There are 4 ways to turn a row about zero (a turn may also mirror it). The second row of each pair is the first, turned, with some noise. The first 36 pairs use one turn. New pairs use 2 turns, one after the other, and a turn may come again.
(in the rows, 128 means zero)
Some pairs, each with its turns in order after it:
[123  86 132 121 122 164  80 107]
[127  91 118 137 156 165 109  87]
Y

[ 98  51 104 134 148 134 129 157]
[101  69 165 131 156  79 142 132]
J

[ 94 169 108 122  83 111 116 164]
[143 129 179 106 128 120 189 117]
H

[137 179 100 161 120 134 111 138]
[123 149 137  86 129  97  90 129]
Y

[112 183 152 159 141 181 106 111]
[ 83 100 144 122  95 168 130  74]
H

[141 174 120  92 129 106 151 122]
[165 128 126  84 137 144 163 135]
W

[130  81  70 157 116 150 155 120]
[ 62 143 126 116 153 178 124 144]
Y

[ 90 132 172 150  96 124 173 146]
[104 126 130  91  82  74 148 132]
H

[179 132 188 140 126 181  90 101]
[141 124  46 154 145 143  83  95]
W

[148  90 168 133 111 150 154 139]
[148  98 111 117 145 165 159 157]
Y

[ 84 115 153 158 147 155 148 104]
[104  95 120 110 105 100  91 101]
H

[131 159 173 111 166 173  92 134]
[133 146  97 159 158 140 116  58]
J

[119 159 111 111 138 106 169  92]
[ 88 135 128 136  91  95 156 126]
Y

[154 117 170 144 136  33 179 135]
[135 156 204 122 159 184 106 186]
J

[108 136  74  84 100 139  87 151]
[108 116  96 111  90  70  89 121]
J

[213  76 110 204 133  95 118 161]
[ 77 142  62 120 215 132 141 183]
H

[ 91 183 126  78 123  72 127 119]
[139 187 148  75 105 118  81 111]
J

[122 116 100 102 158 159 125 118]
[113 142 124 142 109 170 133 161]
W

[129 164 124 137 121 154 174 152]
[176 138 163 115 125 158 114 107]
W

[120  58 205 159 172 131 117 140]
[109 117 101 216  93 100 141  77]
W

[ 82 149 161 150 143 131 222  78]
[ 91  81 158 115  57  75  79 153]
H

[135 158 151  76 139 180 159 123]
[199 118 101 132 129 135 103  85]
J

[122 159 168 161 142 117 172 112]
[ 67 124 145 125  90 107 113 145]
H

[132 130 149 202 146 126  90  90]
[137 135  48 105 124 127  83 107]
Y

[112 106  88 134 110 136 122  90]
[ 79 132 127 123 117 159 117  99]
Y

[118 174 125  91 135 144  94 111]
[139 158  87  91 112 143 127 152]
W

[ 86 153 157 143 145 139  88 159]
[110 171 110 142 172  97 130  93]
J

[165 127  66 141  40 121 123 163]
[109 116  79 137  83 105 110 218]
J

[ 92 136  84 106  82 142 178  94]
[ 67 141 164  99 102 144 174 107]
Y

[124  95 125 148 195 156 168 116]
[158  90 179 159 140 126 171  94]
J

[130 149 142 160  94 183 136 124]
[128 109 118  57 152 129 139 120]
Y

[172 183 116 115 139 101 107  95]
[127 132  90  67 167 149 157 127]
W

[143 126 103 107 126 132  64 126]
[156 134 126 159 163 164 143  98]
H

[142  92  85 118 179 141 134 110]
[151 114 115 133 161 152  66 141]
H

[111 178 183 125  69 116 116 173]
[180 127 120  82 106  65  96  95]
W

[120 119 141 122 125 115 176 117]
[162 126 150 149 143 121 153 131]
W

New pairs, each followed by its turns in order:
[ 99 147 149 166  80 101  86 153]
[120 116 161 138  89  79  86 163]
H H

[ 85  81 173 117 150  89 165 125]
[ 73 179 143 104 105 142  85 146]
H J

[ 74 167 156 100  99 144 101  74]
[ 74  94 174 146  90  85 135 106]
J Y

[156 138 117 100 153 158 131  91]
[133 120 115 151 176 131  94 155]
J W

[166 155 158 121 108  98 147  82]
[119  95 111  96 124 110 102 191]
Y J

[ 83 144 134  83  95 106  94 138]
[141  75  87  92  88 131 135 130]
Y Y

[129 104 164 114 145 160  99 173]
[110 116 133 144 179 121  78 106]
J H

[131 125 108  71 124 159  96 141]
[142 110  98 132 165 180 104 123]
H W

[132 108 160 154 127  93 190 160]
[137 132 137 197 178 142 103 115]
J J

[120 144 128 137 166  95 153 148]
[178 138 128 149 157 126 143 135]
W W

[114 137 104 140 154 157 156 175]
[106 152 159 144 135 166 140 170]
J J

[165 136 148  97 122 154 114  97]
[101  76 143 106 145 131 133 140]
Y J

[113 133 106 114 160 149  92 119]
[146 144  98 125 118  82 126 129]
W J

[126 133 164 128 122 103 169 147]
[129 136 124 177 142 144 107 103]
J J

[132 102 153 133 159 107 139 157]
[ 96 149 112 120 126 126  97  99]
J H

[110  83 161 159  98  99 127 178]
[152 150 200 141 133 112 107 172]
H H

[167 163 107  67 111 111 141 150]
[108 176  92 120 117  74 163 119]
Y H

[149 171  51 178 133 154 164 160]
[141 159 118  80  43  95 169 127]
Y W

[180 167  97 119 108  75 104 143]
[115 103 161 201 136 143 167 115]
W Y

[150 157  87 144  82 158 121 126]
[122 126 115 131  95  95 124 193]
J J

[120 144 113 148  75 153 106  63]
[120  83  71 115 147  79 106 147]
H H

[167 112 148 163 127 172  73 188]
[172  73 169 122 102 169  75 136]
H H

[142 140 112 141 132  85 126 158]
[113 171 113 139 160 112 124 130]
J J

[155  94  90 138  96  97  92 137]
[108 129 122 107 164  62 123 144]
J J

[ 71 125 109 104 146 155 117 102]
[110 106  75 151 163 115 122 142]
H W

[102 140 174 146  64  96 159 123]
[137 174 142 131  69 159 169 156]
H Y

[134 142 167 103 112 100 120 135]
[151 172 124 125 117 133 133 155]
H J

[145 181  92 126 138 100 105  93]
[110 135 118  99 139  57 122 152]
Y W

[121 117 104 140 173  84 113 179]
[157 158 111  96 134  79  80 137]
Y Y

[148 162  98 145  94 147 146 177]
[159  59 127 151 136 140 125 100]
W Y

[104 122 147 132 121 134 153 110]
[142 134 127 147 144 101 150 132]
H H

[118 196 133  88 130 139  69 133]
[178 137  79 124 139 176 180 117]
H J

[109  68 145 143 111 152 143 110]
[ 88 101 154 115  84 123 115 151]
H J

[144 127 131 159 148 141 113 159]
[ 92 110 137 110 149 116 117 122]
J H

[124 109 121  90  90 109  72 158]
[ 79 147 127 109  83  97 132 171]
J W

[132 157 159 119 137 144 152  85]
[130 108 111 147  97 176 124 151]
J H

[ 90 125 126 168 124 118 114 119]
[141 144 109 123  85 130 128 107]
Y J

[159  79 167  99 142 126 172  89]
[136 100 166 187 122 133 180 166]
W J

[119 137 201 208 139  97 120 103]
[128 110 117 144  21 114  94 157]
Y J

[140  68  92 144 141 203  80 119]
[102 124  89 180 188 118 114  62]
Y Y

[135 139 117 136 120  99 159  77]
[146 133 170 114 128  96 104 164]
Y W

[121 119 154 127 108 174  89 121]
[125 139 144 140 176 150 118 168]
H W

[101 147 162 126 122 173 134 141]
[120 125 149 155 151 153 100 165]
J H

[129  72  99  83 140 102 154 162]
[191 114 108 171 130 171 116 119]
J Y

[ 96 154  83  81 147 119  31 127]
[142 167 241 126 124 129 149  96]
W Y

[165 120  82 138 110 108 120 128]
[171 132 151 122 150 138 116  87]
Y Y

[153 188 142 118 108 126 159 124]
[160 168 125 133 117  92 154 158]
Y H

[ 91 153 153 154 141 165 160 105]
[140 114 141 132 103 185 138  84]
H Y

[104  91 108 140  99 108 134 145]
[133 110 132  86 157  99 140 115]
Y Y

[145 101 167 154 114 132 156 103]
[ 80 115 120 143 163 129  97 134]
W H

[108 132 148  94 119 110 135 188]
[153  76 125 129 162  93 123 146]
W W

[205  88 158 139 190 115 145 169]
[120 172 110 161  87  46 104  85]
H J

[150 147 115 120 154 114 199 132]
[170  83 108  92 129 133 110 168]
J Y

[ 82 175 123 176 157 134 181 125]
[183 172 145 154 121 186 117 159]
J J

